The rows are grouped in 4 ways, from coarse to fine. Each group lies inside one group of the grouping before and may be the whole of it. The rows also spread widely along 16 directions, which tell nothing about the answers.
Some rows, each with its group in each grouping after it:
[  7.3 -15.5 -11.4  15.7  25.4 -17.6  -0.2  -7.4   1.8  -9.5   4.4   8.3
  47.5 -14.2 -13.6  25.1   1.2   4.1  -8.5  11.0   2.9  -1.6  27.5  -8.5
 -17.6]
bup z_592 Lun tamo
[ -8.7  -3.4  14.2   6.0  -1.1 -21.1  15.8  19.8  11.8  -6.4 -27.5 -34.3
 -18.7   8.3  11.2  -6.8   6.0  16.9  -9.2  -9.1   6.3   7.9 -10.0  33.1
   9.0]
bup z_592 vidil gero
[ -7.6  11.0  -3.0   3.3   5.3  -7.4   4.2  -3.3 -24.5  -1.8   8.1 -28.1
  -7.8  -8.5 -19.1 -12.3  -9.4  10.8  -2.6 -16.7   2.6  -9.6  34.8 -15.0
   0.9]
bup z_157 fas tum
[ -1.7  15.6  24.9  -5.9  15.4 -15.2  13.1   4.0  -4.3  -2.7  10.6  -3.4
   9.2  20.3  -7.1   1.1  -4.1   3.1 -21.7 -11.7  -7.8  10.7   6.3  -7.4
 -26.8]
fulo z_343 benag rolit
[  6.3  12.5   5.9 -12.0  18.5   5.1   0.5  -1.3  -3.1  -3.0  -7.7  13.5
   3.1   4.5 -15.8  -1.0  -7.1  13.6 -18.0  -9.7   1.4   7.2  17.2   4.1
   3.5]
bup z_177 Vilum gime
[ -8.6   1.7  17.4  -1.9  31.2   5.6   0.2   8.5  -8.1 -11.3  -6.7   8.0
   2.9   1.7  16.1  -8.5 -10.5 -22.2  -8.8 -30.8  -0.8  -7.0   3.7  -5.6
 -21.4]
fulo z_841 sobe zadas
[ 17.8   3.2  15.1  15.7  -2.3 -18.9  -2.5  -9.6   2.8  -0.1   8.5  -5.1
  -5.1  -1.5  -1.1  -6.9  17.4 -14.1 -20.4  -1.6 -14.1  -9.8   1.1  16.1
  -7.5]
bup z_464 venon toteb
[-13.0  22.9 -18.5  11.9  -1.9  -0.9  16.4  -9.8  -7.1   0.7 -23.8   3.8
 -10.8  11.2  12.2  23.1  -2.5 -19.1  -1.6   3.0  42.5  26.3  15.8 -10.6
 -11.9]
fulo z_343 benag vaniz
[ 13.7 -13.3  14.2  -8.2   2.4 -29.7  13.3  18.5   1.7   2.0 -19.2  15.4
  -9.3 -14.0  25.3  24.8 -38.1 -39.5 -15.5 -22.1  10.8  20.7  26.7   7.9
  14.3]
fulo z_841 Deror sil
[  4.8   9.9   0.6   7.2  12.2 -18.4  -2.0 -11.0   5.6   6.5  19.5  12.7
  -2.6   0.3 -12.3  -5.1 -13.7 -17.0   9.0 -14.1  11.9  -2.1  17.1  -9.3
 -15.8]
bup z_592 pibim rul
[  7.3  -6.9  -8.8   3.6  16.6   9.5 -10.6   0.7   6.1  -8.4  15.2  23.3
  12.4  -7.8  -4.3 -36.0   2.7  17.3 -16.0  -9.5   6.1   2.6  14.9  -6.0
  -0.5]
bup z_592 Lun tolak
[  7.6  -5.9  30.6   6.1  23.6 -25.0 -10.4 -20.5  10.8  19.3   4.6 -26.7
  30.1  29.6 -14.5  21.6  -7.5 -30.8 -17.6 -22.5  12.9  -0.4  -3.8   2.2
  -9.1]
bup z_592 vidil Siruk
[ -4.2  20.2  12.7   6.7 -25.4 -15.4   9.2  31.6 -21.4 -16.2   6.1   1.5
  -2.2  -4.7  30.7  16.2 -12.6 -21.0 -23.1  12.5  26.4  -0.6  13.5 -20.9
  -2.3]
bup z_157 Muped Vid
[ -3.6  31.2   8.1  -6.9  11.4  32.8   1.6   4.6 -24.4 -13.8  -9.5  -0.5
  -3.8  -1.9  -2.2  -9.3  -6.8  21.5  17.7 -12.8  -8.4 -10.7  -6.9 -11.1
   3.7]
bup z_592 pibim siz
[ 14.2   9.9  23.8  27.4   1.5  -5.1  -9.3  13.0   4.4   9.5  -0.4 -13.7
  -3.0 -11.1  -5.4  15.6 -20.7 -10.2   7.9  -5.2  10.2  -3.0   6.6 -11.8
 -10.4]
bup z_464 venon Fupip
[ -4.1   6.0  -5.9  -6.2  -1.7  19.3 -15.7   1.0   2.4 -12.8  23.7  -1.7
  17.8  -0.6 -16.7 -11.5   0.3  16.1 -10.8 -24.3  12.2 -23.7  14.4  -5.9
  -0.2]
fulo z_841 Deror nugo
[ -5.7   1.7 -24.5  33.7   7.4   3.3  -1.8   6.2   4.3  -6.3  -4.2 -13.7
 -22.2 -22.8 -19.2 -12.0  14.9  30.6  16.7   6.4   1.8 -25.0   8.1  -1.6
 -29.9]
bup z_157 fevod keki
[  1.2  18.1  -1.9  -2.2   5.4  -3.1   2.6 -30.6 -13.3 -26.4  32.7  11.9
  24.5  15.1   8.5 -22.5  10.8 -20.4  13.3 -22.3 -11.1 -11.3 -19.0   2.0
 -16.9]
bup z_157 Muped Vid
[  4.6  20.4  -2.0  27.0   1.6   2.4  -3.8  -8.0   5.0 -15.5  20.4   6.3
  26.8   0.6 -10.1   2.2  21.4   6.1 -16.2  -4.5  15.8  20.0  23.5  -8.5
 -27.1]
fulo z_841 Deror nugo
[ 19.7  10.4   3.3   0.6   5.7   6.7   1.1 -16.2 -11.3  -1.9   7.2   9.4
  12.1   6.5  -2.3  -8.3  17.3   8.0   8.2  19.9 -12.7  -2.3 -24.1  -2.8
  13.3]
bup z_592 pibim siz
[ 15.4   1.6  -0.4  18.1   4.5  32.8 -26.4 -19.9  -8.4   9.5  -0.4 -10.7
  -2.8 -11.1 -10.0   2.8   4.3   1.3   0.1 -20.2 -14.6 -34.5 -16.5 -22.0
 -22.2]
bup z_592 pibim rul
[ -1.4  14.7  -2.9   7.9  11.1  -2.6  -4.8  -6.1  10.6  -5.5  10.9   4.1
  -6.6   0.5 -13.1 -10.9 -13.1  -2.8  13.4 -29.0  16.4  -3.4  11.9   2.0
 -17.9]
bup z_177 Vilum gime
[  4.6 -17.0 -15.5   9.6   9.9  -3.5  -3.3 -29.5 -24.2  -4.6   1.4 -20.3
  18.3  -8.5   8.1 -15.0   0.5 -23.2  -2.4 -16.3  12.1  -1.6  14.7  -9.1
  21.1]
bup z_157 fas tum
[  9.4 -10.5 -16.5 -21.2  -5.2  -4.4   4.8  -6.8   0.2  11.1  -5.8  30.5
 -11.7   2.9   6.1  -0.3 -26.7  -1.3 -31.0 -20.4   4.6  10.3  10.5 -19.0
 -10.7]
bup z_592 Lun tolak
[ -5.3   4.9  -4.3  10.2  14.8 -25.0  19.4   6.0   4.8 -18.9  -8.9   9.1
  11.3  -0.6   7.3  -3.5  13.6   9.1  -7.1   9.0   7.1  23.5  16.2  19.0
  -7.1]
bup z_592 vidil Siruk
[  9.2  11.2 -12.4  13.2   8.9  20.1 -12.1 -22.6  16.5  -7.5   5.8   8.8
  34.6  15.9 -12.6  -0.5  22.8   4.1   5.8   0.7  32.6  12.8  -6.8  12.0
  11.6]
fulo z_841 Deror sil
[  9.0  -0.7  10.4 -14.5 -28.8 -18.3   3.2  20.8  14.0   4.4   2.7  -3.8
 -35.2   6.6  17.5 -11.6 -27.7  -5.7  -6.4 -18.4  18.4  -0.5 -16.4   7.8
  14.9]
bup z_177 Vilum gime
[  3.9  38.6  -8.1  -3.8 -29.1   0.5  10.4 -10.2  -6.4 -16.2   2.8  11.1
 -18.0   8.0   6.1   0.9  18.0  -0.5  -6.4   5.4   8.7   0.5  -7.0  15.3
   2.9]
bup z_177 Vilum gime
[ 14.5 -36.3 -16.7   3.9  -1.7 -23.1   7.0   8.5   2.8   9.2 -12.7   6.9
 -14.0 -12.1  16.0  -7.5  -7.0  -4.4 -10.8  22.7  12.6  -0.2  -2.8  -3.0
  18.7]
bup z_157 fevod keki
[ 10.3  15.2   3.9   2.1 -11.0  -3.6  13.7  -9.2 -18.5   4.8 -17.2 -20.2
  -7.4   0.6  -1.3  24.1 -10.2   9.5   5.5  -5.0 -10.4   9.0  -4.0 -12.4
  -1.1]
bup z_592 vidil gero
[  5.5   8.0  -6.5   3.1   7.9  -5.6  -1.2 -18.8   3.1  -0.1   4.8  22.6
  12.8  12.5  -0.1   6.1  21.6 -24.2 -35.3   4.9  21.1   7.7  15.6   2.2
  -8.4]
fulo z_841 sobe zadas
[  4.7  -7.7 -19.5  11.1  20.9  -6.0  -5.4 -15.3 -17.8   5.9  -2.6   9.9
   7.1 -23.3 -11.6  11.8   3.6 -17.1  -2.3  17.3   8.7 -24.8  33.0 -15.2
   5.0]
bup z_592 pibim siz
[  0.4  16.6  18.4 -26.7   3.0  11.0   4.6  27.4  -9.5  -6.2 -14.2   6.9
   0.8  11.3  -5.4   4.0 -28.8  28.1 -35.6 -17.1   5.8  13.5  16.2  -5.9
   8.8]
bup z_157 Muped Vid
[  3.2  -6.4  -4.8  25.9  45.0  -3.1  -0.3 -18.4 -25.8  -6.6 -37.2  -0.2
   0.9 -23.1   8.5  -7.5  27.1 -35.6 -11.3  18.0   7.5  -1.4  36.0  21.7
  30.8]
bup z_157 Muped Vid
[ 25.7   8.3   1.9  19.4   8.5  -6.6   1.4 -21.6   3.2   0.2 -19.7   8.8
  21.8   0.3  -9.5  35.7   8.6  -6.1 -17.1   6.6  -0.9  26.2   7.2   9.1
  -8.8]
bup z_157 fevod keki
[  9.0   6.3   7.7  -1.4  -0.6  11.0  -5.5  -6.8  -6.2  10.7 -21.6   1.8
  -7.7  10.4   2.0  16.4  24.6 -13.9 -54.4  15.7   9.1  -9.5   0.8   7.3
   8.1]
fulo z_343 benag rolit
[  6.9  14.5  30.1   3.7  10.5  -8.6   9.8   0.4 -18.9 -18.2  -0.7  -6.3
  15.7   4.1  24.0 -12.1   1.0 -18.7  -6.7 -13.9  -9.7  17.8  -2.2   7.7
  12.5]
bup z_592 Lun tolak
[ 19.1   1.6 -28.2  -9.6  -7.4  18.2  -4.1 -18.0  13.8   9.3  -5.6  49.8
 -23.7  13.6   7.4 -19.8  -2.5   6.1 -19.1  -8.6   8.7  13.8 -23.3 -11.1
 -18.0]
bup z_157 Muped Vid

New rows. What belongs after each?
[  3.3  -4.4 -18.2   9.6  -0.5  10.8 -20.8   3.2  20.2  11.8  14.5   1.0
   6.4   8.4 -32.6  -4.7   4.7  28.8 -14.0  12.2  34.9 -20.8   2.0 -13.0
  -7.4]
bup z_157 fevod keki
[ 38.2 -43.2  -1.8   2.0  13.5  -9.3  -2.8 -26.1   1.7  22.4 -14.4   1.5
  -2.6   6.5   9.8 -20.0  15.6   1.9 -35.9  11.1 -20.5  18.1 -25.7  -4.6
  10.7]
bup z_177 Vilum gime
[ -5.8  22.6  -8.9  -9.2   1.8   7.7  17.6  30.2   5.1 -31.2 -21.2  35.8
   4.7 -12.1   8.2  17.8 -22.7  29.1  -3.0  -8.1  14.8  24.3  19.3   6.7
 -11.7]
bup z_177 Vilum gime
[  2.4   4.9   4.9   8.3  -1.3  -6.2  -6.1  11.1  -3.5   0.9  17.8  -0.5
   9.4  -5.0  -3.0   9.3  -3.9 -11.4 -18.3   9.9  23.8 -11.5  20.4 -18.3
  -2.9]
fulo z_343 benag rolit
[ 10.0  -7.3 -20.3 -15.2  11.5 -19.6  17.4 -23.2 -27.6  13.5  -4.4   5.7
  -5.6   2.3 -13.7   3.0  -6.8   1.8  -3.1  21.5 -11.6  -2.1  12.5 -19.3
   8.7]
bup z_157 Muped Vid
[ -0.9 -18.9  -6.3  -8.9   6.4 -16.4   1.9  -4.2  10.0   1.4  -6.5  -2.2
   6.4   5.1   0.0   4.5 -10.7 -10.1  -5.6 -10.6   8.8 -20.6  -4.2  13.3
   1.0]
bup z_464 venon toteb
[  0.6  -8.0   4.2 -11.8  -7.4 -18.2  16.2  19.4 -18.9  -5.0   2.7   5.6
  -4.9   1.0  31.2  -2.5 -30.4  -8.8 -12.1  -1.5  11.6  11.0  -0.6 -33.1
  -3.4]
bup z_177 Vilum gime
[ -3.4  36.0  -0.3   1.5  -9.6   0.3   1.8 -23.3   5.5   0.1   5.5   7.3
  -2.5  36.2  -2.2   3.4  19.7 -15.3 -12.1  -3.4  24.1   1.9 -17.0   8.4
 -17.3]
bup z_592 Lun tamo
[ -4.9   8.2 -10.7   0.8   5.3  10.8   4.8   5.2  11.0  -8.3   2.5   1.4
 -27.2   4.5   0.4 -43.2   7.0  22.9  15.1 -11.2   8.4   0.6 -10.8  13.7
   5.1]
fulo z_343 benag vaniz
[ -2.6   5.5  -7.4   2.7   5.1  19.3   3.2  12.2  -6.8 -21.8   9.5   7.5
  22.4   0.8   8.5 -12.9   6.4  23.6  -1.5  -0.4  11.4   7.8  -0.8 -16.1
  -4.4]
fulo z_841 Deror sil
[-33.4  -1.9 -21.6 -18.0  18.9 -25.8  27.9  14.2   2.0 -14.2 -27.1   0.0
 -21.8   3.7  -1.6  -4.2  -7.6  12.1  -4.1  -5.3  23.0  -7.5  25.8  25.9
  -3.6]
bup z_177 Vilum gime
[ 15.4  20.3   3.7  11.2  13.8   2.3   0.5 -17.0  -6.5  -1.4  -3.5   5.3
 -14.5 -14.0 -21.9 -10.0  17.0   2.0 -12.6 -12.1 -14.6  10.1  36.2  15.6
   4.0]
fulo z_841 Deror nugo
[  9.5  -3.4  -4.6 -14.8  25.2 -14.0  11.3 -21.7  -8.4   4.3  -8.2  14.8
  -0.5  12.0 -10.4 -18.9   7.2   3.9 -31.3  -0.7  -3.8  22.3  20.9   6.6
   9.3]
bup z_177 Vilum gime
[  6.7  27.4   7.0   0.6   8.9  -2.7  14.4 -28.2 -22.1  16.5 -15.8  -6.7
  -2.0  24.0  -9.6  24.0   0.7  -9.2   9.3  10.3  -4.8   9.0 -16.2 -16.8
 -10.6]
bup z_592 Lun tolak
[ 11.0   5.4  14.9   4.4  16.7  -8.6   1.8  -8.5 -10.9   7.0 -12.1  -4.0
  -4.9   8.1  -1.8  -3.5  -3.5 -12.2 -24.1  -9.1   0.1  14.6  13.2  -0.4
   1.4]
bup z_157 Muped Vid
[  3.5 -11.7   2.4  -1.7  -0.4 -19.0   3.6   7.3  11.3  -3.9  22.3   3.7
 -17.4  -0.1  12.5 -45.2 -14.9  -6.6  17.2 -17.3   0.8 -11.5 -14.7   5.3
   1.7]
bup z_464 venon Fupip
[ -1.6   8.0  29.5   6.0   6.7  -8.6 -11.5  22.0  17.9 -18.0   8.2   2.8
   6.1  -4.6   3.0   5.0 -13.1 -17.0 -12.8 -36.0  -1.4 -30.0   2.2  23.8
 -23.6]
bup z_464 venon toteb
[ -0.6   9.1 -10.0   9.0  23.5  10.8   1.2 -13.7 -18.4  -3.7  -7.2   8.6
  -2.9  -3.4  -6.0 -19.0  22.8  12.7 -16.7   6.3  -8.7  -1.1  14.6 -10.6
 -12.9]
bup z_592 vidil Siruk
[ 15.3 -15.5   6.5  27.5  -1.3 -17.3  -4.3   9.3   2.0   0.2  -4.0  -3.5
  12.1 -16.5  19.4  16.8  -1.0 -13.6 -28.3   2.0   6.5  10.0  11.7 -15.7
 -18.9]
bup z_592 vidil Siruk
[  1.9  10.6  11.0  10.4   8.6 -15.8   3.4  11.2   2.3   8.4  -9.8 -13.1
   8.5  13.2 -19.3  22.3  -2.8  12.1 -26.3  15.1  23.8  14.0  20.5  -4.4
  -4.8]
bup z_157 Muped Vid
[  2.2   6.5   5.8  18.8   8.2   2.1  -5.2   0.5  16.7   0.5  -4.0 -19.1
 -18.9  -4.6  -8.5 -12.4  -5.1   3.3   8.4 -31.5   7.9   2.3   6.8  14.2
  -9.4]
fulo z_343 benag vaniz
[ -5.9  23.0  -8.5  -4.9  -7.4   9.0   7.3 -11.7 -11.4  -8.7   3.7   9.8
 -17.8   9.5   2.2 -21.5  15.8   3.8 -29.7 -19.7   6.7  11.8  18.6  -3.4
 -11.5]
fulo z_841 Deror nugo
[ -1.3  31.3   0.8  18.0  -1.2  10.9   3.2  -0.4  -4.9  -6.3  -3.3 -12.7
  -1.2  -2.1 -15.4  11.2  11.3  13.5   1.4   6.3  14.4   4.0  16.1  -0.9
  -7.1]
fulo z_343 benag rolit
[ -9.1   1.0 -24.6   5.1  17.3  -7.0  15.7 -14.6 -13.3 -14.1  -7.3  -0.7
  -2.0 -10.8   1.3 -10.9  10.8  -4.1  14.4   4.6   8.1   0.2  21.7   9.9
  10.6]
fulo z_343 benag vaniz
[  3.7 -17.7   0.2   6.8  21.3   4.8 -19.0  -1.1   0.7  11.1  -8.4  -7.0
   3.5  -2.5  -7.2  -1.8 -12.6 -13.8 -16.5 -12.3  20.5 -20.4  10.3  -9.4
   2.9]
bup z_157 Muped Vid
[  2.8   7.5  -3.4  -7.0   8.3  -7.9  14.8   5.5  -7.8  -8.4  -2.1  19.8
  17.3   3.9  -1.2  16.0  -1.6   6.9 -18.5   9.4   7.2  19.2  20.5  -9.7
  -4.2]
fulo z_841 Deror sil
[ -1.0  -8.5 -19.0  -8.2 -10.2   7.1  11.6  -9.6  -7.9  -7.0  -9.6  15.9
  21.8  19.0  29.3   7.9   1.7  -4.5 -32.7  -3.2  25.2  29.5  -7.2 -23.3
  -8.2]
fulo z_841 Deror nugo
[  0.5  10.1   5.6 -16.4  18.3  -9.5  16.0  -3.9   1.1  15.7  -8.9  13.3
 -29.0  19.6  -9.4 -18.6 -15.2   3.5 -16.9 -15.8   2.5  25.6  12.7  -4.1
  -9.6]
fulo z_343 benag rolit
[-13.8   8.6  -0.9 -18.6   9.3 -23.0   2.1  -1.5   2.6   4.7   6.9   5.2
 -14.6  18.2 -10.8  -3.6  -6.8 -28.4   3.2   3.6  27.5 -37.3   1.4  20.2
  16.6]
bup z_157 Muped Vid
[ -6.3  23.7  25.5  16.2  18.2  -0.2  13.6  11.8 -12.9 -16.9 -24.0 -22.8
   9.6   2.3   9.9  10.1   4.6   2.4  20.7   3.8  -0.4   6.0 -11.3  16.0
   7.8]
bup z_592 Lun tolak
[ 11.3  -3.0   9.1 -15.1  24.6  16.5 -14.0  22.6  10.1  -7.6   5.0  32.3
  41.5   9.0 -13.9   5.3 -10.9  23.0 -10.5  22.6  17.3  -9.6 -11.2  -3.8
  18.2]
bup z_157 Muped Vid
[  7.6  17.8   3.5  18.7   1.1 -22.4  16.6  -3.3  -0.3  21.1 -23.8 -10.9
 -24.3  15.5 -11.8  31.1  -2.7  -1.3   0.2  21.9  11.8  16.5  -3.6  -7.2
 -22.7]
bup z_157 Muped Vid
[ 14.4 -22.1   6.6   6.3   3.7  -7.5   1.3  17.7  11.7  12.3  -8.1 -14.9
 -12.7  -1.4  -2.3 -14.3  -9.0  36.8 -10.6  -0.5  -8.2   6.6 -14.0 -10.1
  -3.8]
bup z_592 vidil gero
[  0.4 -12.3  -8.8   7.0  13.1   2.0 -14.8  19.5  21.8   1.9 -13.5  17.7
   8.8  -7.5 -19.5  18.7  12.7  24.6 -52.0  14.4  16.3 -22.3  24.0   6.5
 -20.2]
bup z_592 Lun tamo
[  0.1   4.3  -3.8   9.8 -12.6  14.4  -4.1  11.4  -6.4  22.5 -21.1 -34.7
 -49.9  -8.8  -9.6   6.0  -9.4  13.6   0.9   1.1   9.6 -26.5  -3.4 -16.0
   1.6]
fulo z_343 benag vaniz
[  1.5   4.7   8.8  15.6  20.0 -13.7  -2.5   7.5   9.7  -1.3  -1.0  -5.4
  20.9   4.2 -12.9  10.6  -7.8   1.8  -1.2   4.6  32.9  14.5  19.4   0.9
   3.3]
bup z_177 Vilum gime
[ 18.5 -14.9  -3.6   8.9  20.6   1.9 -18.6 -28.4  -8.1  28.8  24.7  18.3
   9.1   6.9  -6.4 -11.3  -4.5 -36.7 -12.5   1.3  18.1  -5.4   5.2 -45.5
  -7.7]
fulo z_841 Deror nugo
[  7.2   4.4   4.2   1.7 -14.5 -16.0   6.2   5.1  -2.9   4.3 -10.0 -16.1
 -13.5   1.1  -1.4  12.0  -5.7   7.1 -31.7  -4.0  11.7  12.8  18.5  -2.1
   0.8]
bup z_177 Vilum gime
[  0.3  14.8  -3.7  -1.7   2.8  16.6   9.8  -2.4  -9.6  -7.3 -29.9  13.2
  -4.1   2.5  17.2  32.8  -5.1 -10.6  -3.6  -4.6   0.5  -0.5 -13.7  -4.4
 -18.4]
fulo z_343 benag vaniz
[  4.6   9.7  -2.6  14.9  11.3  33.4 -16.4  -0.8  -3.6  -3.4   3.0 -13.3
   1.1  -8.3 -15.9 -35.4  -0.1  38.1  -0.4 -23.1   5.7   4.0  12.2 -15.3
   1.6]
bup z_592 Lun tolak
[ -3.1  16.3  13.3  -2.8 -28.6   3.3  -4.5   5.9 -12.1 -21.5  37.1   2.9
  20.8  20.1  29.7 -19.1  -3.1 -13.8 -36.9 -25.6  13.5  -2.4  -9.8 -28.7
 -26.8]
bup z_464 venon toteb
[ 13.7  -7.0 -16.3  -0.5 -22.1 -14.8  11.8   5.8  21.2   4.9  -3.7  -7.1
 -25.3  -6.2  -4.9 -13.9 -21.9  35.0  13.9 -16.2   5.6  20.8  -3.2   9.2
   7.8]
bup z_592 Lun tolak
[ -3.0  16.0  11.3  11.0  15.2  -9.3  13.9   8.7 -15.5   0.4 -38.4 -11.9
  -8.8  -0.7  -1.0  33.2  -9.3  -6.1 -14.4   1.7   6.4   9.6  20.2   2.7
 -10.8]
bup z_157 Muped Vid
[  1.0  -5.5  -4.0  -5.3  24.1  -2.8  17.8 -20.7 -10.0  -9.1 -13.5  16.7
  18.5  14.9  34.3  -7.6 -14.9 -33.8  12.5 -23.7  16.0  37.7 -10.3  -8.3
   0.6]
fulo z_841 sobe zadas
[  1.8  -3.9 -27.3   5.0   3.0   6.9 -18.6   4.7  11.9   8.6  31.5  17.7
   6.3 -13.1 -37.9   7.4  -4.0  17.4  -1.2   8.7  21.8 -40.4  24.7 -28.2
 -22.3]
fulo z_841 Deror sil
[  0.6   8.8  -6.6  -0.4  14.3  30.2 -20.2  13.1   9.6  -4.7 -19.7  26.2
  -9.5 -17.7 -21.2   2.5   3.4  18.7 -32.6 -10.3   4.8 -31.6  25.9  14.0
  -9.1]
bup z_464 venon toteb
